There are 8 hidden switches. A switch that is on adds its own fixed numbers to the row, and there is some noise. The rows also spread widely along 11 directions, which tell nothing about the answers.
In the rows, 128 means zero.
Some rows, each with its switches (1 for on, 0 for off) after it:
[136 138 121 123 155 110 150 110 128 122 154 101 148 113 132 127 111 140 112 115 136 129 128 157 106 158 151 130 118 102 138]  0 0 0 0 1 0 1 1
[168 87 83 111 135 117 178 107 70 165 134 103 143 142 131 120 153 113 129 117 98 177 192 149 110 154 133 113 177 135 86]  0 0 1 1 0 1 1 1
[157 135 110 113 144 96 138 112 136 124 142 124 152 106 145 102 108 122 116 147 103 152 141 152 120 116 169 105 154 105 106]  0 1 1 1 1 0 0 0
[86 138 94 108 153 132 158 139 113 111 145 156 106 105 108 129 135 159 133 103 113 140 152 132 110 137 108 114 112 135 130]  0 0 0 0 1 0 0 1
[126 118 139 125 130 128 146 123 142 114 118 147 85 120 122 102 155 138 122 94 80 121 135 147 118 80 102 127 144 133 136]  0 1 1 0 1 0 0 1
[121 134 137 125 137 156 137 122 141 130 130 145 113 131 148 121 158 135 150 125 124 127 126 123 125 114 122 141 139 147 129]  0 0 1 0 1 0 0 1
[94 120 125 124 156 139 133 129 121 133 137 134 164 108 107 105 132 128 140 140 147 129 125 149 113 161 134 135 109 117 131]  0 0 1 0 0 1 1 0
[146 133 129 119 147 130 144 118 131 115 122 146 138 123 151 117 137 127 130 119 112 97 120 130 105 118 132 142 115 126 153]  0 0 1 1 1 0 1 0
[123 119 117 118 145 123 151 115 117 129 146 111 122 126 115 111 133 138 118 101 104 149 142 154 110 144 129 130 134 121 116]  1 0 1 1 0 0 0 0
[121 146 131 106 136 119 117 101 140 135 128 177 116 124 161 91 168 131 121 161 98 152 144 120 141 90 143 117 182 126 104]  0 1 1 0 1 0 1 1
[94 139 104 127 145 150 149 138 126 111 148 135 124 103 121 130 141 147 163 118 123 140 144 133 106 127 124 132 116 158 112]  0 1 0 1 1 0 1 1
[120 97 115 96 136 100 123 114 82 151 136 136 148 117 126 98 138 119 108 122 110 129 154 121 104 152 112 147 120 116 123]  0 0 0 1 1 0 1 0
[135 159 149 148 146 130 122 92 163 143 161 88 143 129 138 109 125 134 116 150 143 153 117 171 133 133 185 131 157 98 105]  0 0 1 1 0 0 1 1
[151 112 131 113 163 118 149 135 115 107 113 129 178 104 125 108 119 122 143 117 121 91 113 156 87 138 130 142 96 125 163]  0 0 1 1 1 0 1 1
[182 118 120 115 136 67 163 129 120 77 102 119 148 100 134 109 98 121 116 95 77 95 129 149 100 83 127 107 118 114 159]  0 0 0 0 1 0 1 1
[182 136 133 132 138 147 137 114 124 115 109 132 137 147 155 149 127 117 134 127 126 89 103 112 115 121 136 130 128 115 164]  0 0 1 1 1 1 0 1
[142 168 102 125 154 144 174 112 171 103 144 144 121 109 184 147 132 143 152 126 124 141 127 141 117 115 170 122 129 149 126]  0 1 0 0 0 0 0 1
[85 126 107 118 152 154 137 130 126 132 141 154 127 106 110 111 155 148 147 133 120 153 153 146 116 133 123 130 131 140 110]  1 0 1 1 1 0 0 1
[136 129 114 131 138 135 144 123 141 129 144 117 170 105 161 116 127 117 165 147 139 139 135 131 120 126 158 132 129 149 103]  0 0 1 0 1 0 1 0
[136 149 139 132 141 146 105 126 117 113 113 151 124 146 105 120 145 142 130 147 111 120 124 130 133 104 123 97 168 116 134]  0 1 1 1 1 0 1 1
[131 135 112 131 127 143 133 104 132 144 135 137 126 130 150 122 155 127 139 143 120 144 156 127 133 112 141 131 152 137 109]  0 0 0 1 1 0 1 0
[113 125 129 146 140 148 126 121 136 136 140 108 121 121 97 123 133 139 125 119 135 129 137 161 120 134 122 136 123 113 131]  0 0 0 1 1 0 0 1
[164 159 130 119 131 87 119 135 121 79 131 108 174 121 142 111 93 123 149 152 107 139 114 109 131 94 158 84 161 129 108]  1 0 1 0 1 0 1 0
[140 108 110 124 128 130 155 130 119 124 119 136 134 117 139 123 131 117 140 115 112 118 136 120 118 120 121 130 115 132 130]  0 0 1 0 0 1 0 0
[144 118 128 135 118 124 116 125 129 114 108 139 155 117 136 104 136 116 149 151 109 124 138 118 138 82 127 112 150 138 113]  1 0 1 0 1 0 1 0
[142 104 132 111 149 138 155 120 112 141 128 124 129 135 133 115 155 128 138 104 115 128 135 147 107 144 111 141 138 143 137]  0 0 1 0 1 0 0 1

New rows. What belongs after each?
[145 145 129 113 156 126 142 81 111 152 152 118 112 155 147 131 152 144 92 115 122 141 139 143 111 164 147 139 155 97 134]  0 0 0 1 1 0 1 1
[113 135 127 146 128 149 121 129 125 115 130 126 124 129 107 135 131 140 134 118 138 105 126 125 127 126 108 125 113 120 141]  0 0 0 0 1 0 1 0
[135 133 117 115 119 137 138 130 127 124 129 143 132 128 167 120 148 109 175 149 108 156 135 96 129 101 139 132 147 172 95]  0 1 0 1 0 1 0 0
[121 139 113 101 148 113 118 101 119 133 143 156 124 117 139 113 139 141 105 142 109 155 143 129 118 130 141 124 152 110 115]  1 1 0 1 1 0 0 1
[94 158 125 84 168 111 138 109 130 125 165 150 126 113 144 102 147 152 128 133 116 177 133 136 112 149 150 131 148 132 113]  1 0 0 0 1 0 0 1
[119 139 149 153 122 173 116 141 124 112 143 96 113 141 108 142 133 131 165 116 135 120 101 107 123 123 116 136 130 146 118]  0 1 1 1 1 1 0 1
[129 123 170 121 137 129 116 104 121 137 155 91 102 155 114 104 148 137 108 92 111 139 105 145 106 146 114 157 144 121 132]  1 1 0 1 1 0 0 0
[135 134 123 100 160 118 147 114 122 133 157 115 161 116 141 103 134 126 146 147 120 180 136 150 110 149 167 126 159 132 97]  1 0 1 1 1 1 0 1
[113 136 127 110 151 133 133 117 140 132 153 142 134 110 148 105 138 132 137 132 122 138 123 133 110 136 145 145 125 136 118]  0 1 1 1 1 0 0 0
[135 89 114 146 105 125 123 123 142 145 91 145 128 102 122 96 144 110 128 144 96 130 170 153 142 64 115 130 139 129 110]  0 0 0 1 0 0 0 1
[126 137 111 143 143 162 136 121 120 122 132 127 143 124 136 148 134 136 146 128 143 113 128 120 115 143 129 138 111 133 131]  1 0 1 1 0 0 1 1
[123 117 107 108 132 126 158 124 106 131 143 133 99 127 133 123 148 133 129 86 93 134 154 122 108 128 104 142 121 142 126]  0 0 0 1 1 0 0 0
[137 115 94 143 116 143 153 119 133 126 111 155 93 116 125 127 144 131 116 106 91 110 167 134 130 82 108 113 128 116 133]  0 0 1 1 1 0 0 0
[99 120 131 161 120 138 118 133 126 132 147 84 110 118 69 125 119 144 118 108 134 135 143 154 133 129 108 118 126 109 114]  0 0 0 0 1 0 0 1
[107 115 122 135 126 129 135 115 135 132 145 114 148 93 137 107 136 121 144 138 126 146 144 135 114 114 145 154 119 134 102]  1 0 0 1 1 1 1 1
[136 135 136 110 135 113 161 134 115 102 150 95 116 125 137 122 123 127 150 88 98 136 116 121 98 122 126 147 119 152 128]  0 0 0 1 1 1 0 1
[93 162 155 141 114 134 88 106 150 126 142 142 103 133 147 114 143 135 114 141 132 117 107 91 150 99 131 147 131 114 126]  0 0 0 0 0 0 1 0
[117 107 163 121 131 134 95 128 117 133 127 118 143 125 121 91 142 118 141 130 119 123 102 128 112 127 111 161 127 141 120]  1 1 1 1 0 0 0 1
[116 117 96 150 130 178 173 130 135 117 113 155 110 118 133 144 156 133 154 105 121 102 149 125 120 110 109 131 103 143 140]  0 0 1 0 0 1 1 0
[169 126 116 133 123 130 133 112 114 128 115 123 128 140 139 138 129 116 127 135 112 135 136 123 127 116 136 113 155 118 121]  0 1 0 1 0 1 0 1
[134 121 125 144 123 149 113 120 128 130 120 132 130 129 126 127 130 124 127 130 126 106 123 122 128 120 122 132 118 116 130]  0 1 1 1 0 0 0 0
[104 141 153 82 147 113 109 144 84 108 143 131 130 138 126 110 136 134 150 111 112 120 97 86 99 148 99 155 112 155 139]  0 0 0 1 1 0 0 1
[165 181 128 126 138 116 126 108 136 106 158 96 126 139 156 148 104 139 125 134 126 146 109 116 125 129 173 107 157 114 116]  0 1 0 1 1 0 0 1
[117 138 148 128 154 147 112 107 121 152 164 94 151 138 121 117 142 134 141 146 154 156 119 147 115 172 150 146 151 130 106]  0 1 0 1 1 0 1 1
[121 114 119 105 158 133 157 135 122 134 138 133 145 117 117 95 148 129 158 123 107 155 148 163 106 140 127 129 139 151 117]  0 0 1 1 1 0 0 0
[115 150 121 136 137 155 110 126 139 119 137 146 141 118 142 136 124 132 142 148 145 112 108 106 125 134 143 135 109 127 127]  0 1 1 1 0 0 0 0
[126 147 114 111 130 144 113 127 111 114 118 175 112 132 149 141 144 136 138 137 114 111 126 79 124 111 111 126 129 139 136]  0 1 0 1 1 0 0 1
[149 130 113 87 167 107 141 120 93 109 119 154 137 130 116 116 133 144 118 122 92 138 136 143 100 139 121 104 152 119 144]  1 1 0 1 1 0 0 1
[132 135 120 153 123 154 115 118 100 137 141 90 137 151 114 155 125 130 131 124 152 115 128 108 127 159 122 134 121 119 124]  0 0 0 1 0 0 1 0
[145 157 158 116 133 112 120 119 133 106 150 103 122 142 142 108 124 124 137 130 108 146 98 118 123 111 150 126 157 128 120]  0 1 0 1 1 1 0 0
[140 123 121 120 139 109 143 104 130 138 141 126 138 117 142 101 133 126 112 127 111 140 148 144 123 121 146 121 149 111 115]  0 0 1 0 1 0 1 0
[143 135 117 150 129 148 122 117 127 145 137 99 132 141 112 132 132 133 142 151 133 170 149 152 142 130 146 102 174 129 92]  0 1 0 1 0 0 0 1
[129 154 125 133 143 149 136 139 107 85 131 120 111 142 98 143 136 156 153 106 106 131 126 125 113 114 108 101 150 149 128]  1 1 0 1 1 0 1 1
[65 128 135 142 126 140 116 129 149 117 137 147 119 98 112 94 146 141 136 125 119 127 130 131 131 97 116 143 111 133 115]  1 0 1 0 0 0 1 0
[145 126 120 145 133 131 146 98 154 138 134 125 129 117 141 115 134 130 108 127 121 123 146 162 130 111 150 120 141 99 126]  0 0 1 0 1 0 1 0
[147 96 140 126 129 126 130 108 128 144 123 119 138 129 129 98 146 117 122 124 110 134 140 147 124 118 120 135 149 123 123]  1 0 1 0 1 0 0 0
[118 138 134 129 154 159 123 135 109 107 105 161 133 147 106 134 143 144 137 124 135 85 107 123 118 145 98 119 111 118 171]  0 0 1 0 0 0 1 0
[125 138 131 126 145 125 132 135 120 109 150 102 172 106 140 128 107 127 155 126 147 112 105 118 105 150 142 141 100 136 130]  0 0 1 0 1 0 1 1
[91 150 149 137 147 138 130 129 131 112 153 99 119 128 100 122 129 151 136 104 136 128 109 147 114 144 123 138 116 127 134]  0 0 0 0 0 0 1 1
[115 121 134 100 127 96 135 142 113 110 145 119 129 109 133 93 123 124 146 106 93 137 126 113 114 110 116 134 127 148 111]  0 0 1 0 1 0 0 0
[127 138 130 160 121 143 101 118 129 125 125 120 129 136 107 133 123 135 117 140 137 119 126 126 145 117 125 106 142 103 122]  0 1 0 0 0 0 1 0
[122 134 138 140 135 152 124 119 136 127 130 133 127 128 137 125 148 134 138 130 136 110 122 125 126 119 126 139 129 128 134]  0 0 1 0 1 0 1 1
[137 141 147 135 134 109 129 93 155 118 149 109 145 108 167 119 105 120 103 123 140 107 91 126 112 134 166 157 101 92 141]  0 1 0 0 0 1 1 0
[145 156 141 109 133 108 110 112 112 120 149 117 137 147 153 116 132 128 134 147 119 153 119 101 130 127 147 112 172 133 105]  0 1 0 0 1 0 1 0
[112 123 120 121 144 146 151 115 149 136 131 154 118 110 149 107 153 129 133 117 113 121 135 147 112 120 132 157 109 135 135]  0 0 1 1 0 0 0 0
[109 165 122 131 158 158 150 140 126 107 163 104 138 136 116 142 134 152 177 123 146 151 123 136 118 158 139 114 136 157 117]  0 0 0 0 1 0 1 0
[189 125 97 127 145 127 153 125 117 105 106 128 162 125 146 143 116 125 149 136 112 134 138 139 121 120 144 86 155 134 123]  1 1 1 0 0 0 0 1
[90 138 156 126 137 133 99 115 123 138 136 136 117 136 110 101 153 138 118 131 124 129 120 130 125 130 116 150 131 116 133]  0 0 0 1 0 0 1 1
[129 118 115 113 138 131 142 122 112 147 145 123 130 129 130 108 146 125 141 126 108 159 155 138 121 134 132 128 153 140 100]  0 0 1 1 1 0 0 0
[101 138 112 115 155 129 165 120 127 111 158 125 120 109 116 108 139 145 135 106 103 155 144 151 101 129 140 127 130 127 114]  1 0 1 1 1 1 1 0
[145 110 140 113 139 105 147 108 123 123 122 132 117 124 126 91 142 127 105 99 82 120 137 160 102 109 117 139 134 116 142]  0 1 0 1 1 0 1 0
[126 100 107 132 114 107 140 119 124 133 142 104 128 95 133 111 111 116 112 101 107 127 143 135 109 119 127 151 98 122 112]  0 1 0 1 0 0 0 0
[138 117 117 135 145 134 166 125 133 129 155 87 149 106 132 114 132 128 157 115 121 151 143 166 99 133 151 136 136 152 98]  0 1 1 1 1 0 1 1
[131 175 127 116 148 131 122 101 128 124 164 121 129 147 153 143 120 139 123 146 145 158 106 108 131 164 169 113 152 108 115]  0 1 0 0 0 1 0 0
[118 126 106 135 134 157 126 112 143 144 138 150 135 101 153 133 137 129 132 144 142 120 140 121 121 129 143 147 114 123 117]  0 1 1 1 1 0 0 1
[136 144 114 118 138 128 131 119 128 110 122 150 121 123 134 127 137 141 136 136 105 140 142 123 126 99 129 112 147 131 125]  1 0 0 1 1 0 0 1
[151 122 119 123 150 122 143 114 133 142 144 106 163 113 139 110 123 117 139 144 126 151 142 165 114 138 162 127 148 124 107]  0 0 1 1 1 0 0 1
[128 125 107 114 138 95 138 129 95 129 159 89 156 108 114 104 112 127 132 128 110 166 159 140 113 140 147 111 151 125 82]  0 0 1 1 1 0 1 1
[135 94 96 104 145 133 151 134 81 139 115 145 142 122 109 119 143 123 136 120 107 131 161 133 105 145 105 121 130 127 131]  0 0 1 1 1 1 0 1
[140 146 121 100 144 111 125 136 86 107 120 151 131 147 110 107 144 137 136 136 86 140 145 116 127 111 116 86 177 128 120]  0 0 1 1 1 0 1 0
[167 159 100 147 121 128 138 131 113 90 154 78 132 134 129 159 91 138 143 117 116 142 127 104 125 122 147 85 152 129 96]  1 1 1 1 1 0 0 0
[117 140 115 119 153 168 126 133 125 123 109 181 127 131 117 128 160 142 152 149 122 121 139 128 127 119 112 114 140 139 140]  0 0 1 1 1 0 0 1
[152 118 121 149 122 140 109 122 113 118 105 125 156 130 120 131 123 120 136 144 126 111 129 123 126 113 122 118 133 123 127]  1 1 0 1 0 0 1 0
[129 109 129 159 120 158 102 129 127 141 128 104 169 121 121 142 112 114 148 143 174 96 114 117 127 150 122 148 93 125 136]  0 0 0 0 1 0 0 0
[100 123 123 155 121 164 121 127 137 128 126 140 137 112 120 136 137 127 145 136 152 102 129 115 129 122 117 142 95 124 138]  0 0 0 0 1 1 1 0
[154 144 108 129 161 143 148 119 146 128 136 125 187 107 155 123 127 125 166 169 144 146 138 160 117 137 181 117 144 139 113]  0 0 1 1 1 0 1 1
[121 118 88 130 148 156 132 111 110 147 112 169 143 119 124 136 152 137 124 149 136 128 162 140 119 148 125 122 128 119 131]  0 1 0 1 0 0 1 1
[144 122 138 151 150 134 169 137 138 93 135 78 136 119 97 120 108 140 142 78 117 110 108 182 99 132 126 120 109 129 145]  0 1 1 0 0 0 1 0
[144 159 115 102 152 146 141 109 121 112 132 163 113 143 173 140 153 143 140 128 105 138 121 102 115 128 140 126 152 146 126]  1 1 1 1 0 0 0 1
[127 146 108 105 150 120 137 100 131 132 139 160 122 116 150 113 139 132 108 149 107 157 139 132 124 127 162 117 155 102 112]  0 1 1 1 0 1 0 1
[99 169 131 159 139 168 99 107 154 121 142 145 108 126 111 138 136 159 112 148 146 115 119 131 139 116 141 116 138 94 130]  0 1 1 1 1 0 1 1
[172 143 106 147 131 139 130 117 131 113 122 124 171 122 153 146 106 117 141 164 147 118 125 113 133 122 165 95 145 109 121]  0 1 1 0 1 1 1 0
[97 126 125 106 147 130 135 110 129 144 150 151 111 116 141 101 156 138 122 124 112 153 138 137 120 138 129 142 142 129 109]  0 1 1 0 0 0 0 1
[115 139 140 132 132 120 110 102 131 144 153 114 149 126 138 108 123 122 113 151 146 143 117 124 133 147 163 135 139 97 109]  0 0 1 0 0 1 1 0
[166 143 106 124 151 116 144 136 93 110 147 82 160 133 111 146 94 134 140 123 127 142 132 136 112 159 147 93 145 119 115]  0 0 1 1 1 0 0 1
[200 110 99 141 128 127 159 113 87 121 112 98 138 143 134 159 116 123 111 93 110 91 145 128 105 133 119 113 129 106 149]  0 0 1 1 1 0 1 1
[155 143 125 130 137 128 123 125 110 113 126 116 142 142 132 150 110 132 124 125 136 105 108 111 125 143 131 114 128 109 144]  0 0 1 0 0 0 0 1
[146 108 137 137 132 132 120 101 132 156 129 116 133 130 134 114 135 121 105 131 132 128 128 151 127 136 137 135 145 103 122]  0 1 1 0 0 0 0 1
[120 126 124 109 135 142 148 104 132 132 124 174 83 128 158 116 168 131 113 108 91 119 132 118 112 105 119 151 128 128 139]  0 1 1 1 0 1 0 1
[98 102 131 125 149 147 153 124 131 129 129 138 120 111 109 106 152 136 134 102 116 131 132 158 105 134 111 150 114 131 138]  1 0 1 0 0 1 0 1
[153 131 109 127 133 129 132 129 116 119 131 120 170 116 148 128 123 117 163 150 127 138 137 119 118 125 147 118 139 150 107]  0 1 0 1 1 0 1 0
[98 137 133 150 126 135 120 103 140 136 156 99 134 115 121 121 128 135 121 137 145 151 130 135 130 133 148 140 132 108 103]  1 0 0 0 0 1 1 1
[120 127 146 122 137 145 134 122 132 127 134 130 109 132 132 108 152 128 144 119 106 136 117 133 115 115 125 145 141 139 121]  0 1 1 1 0 1 0 1
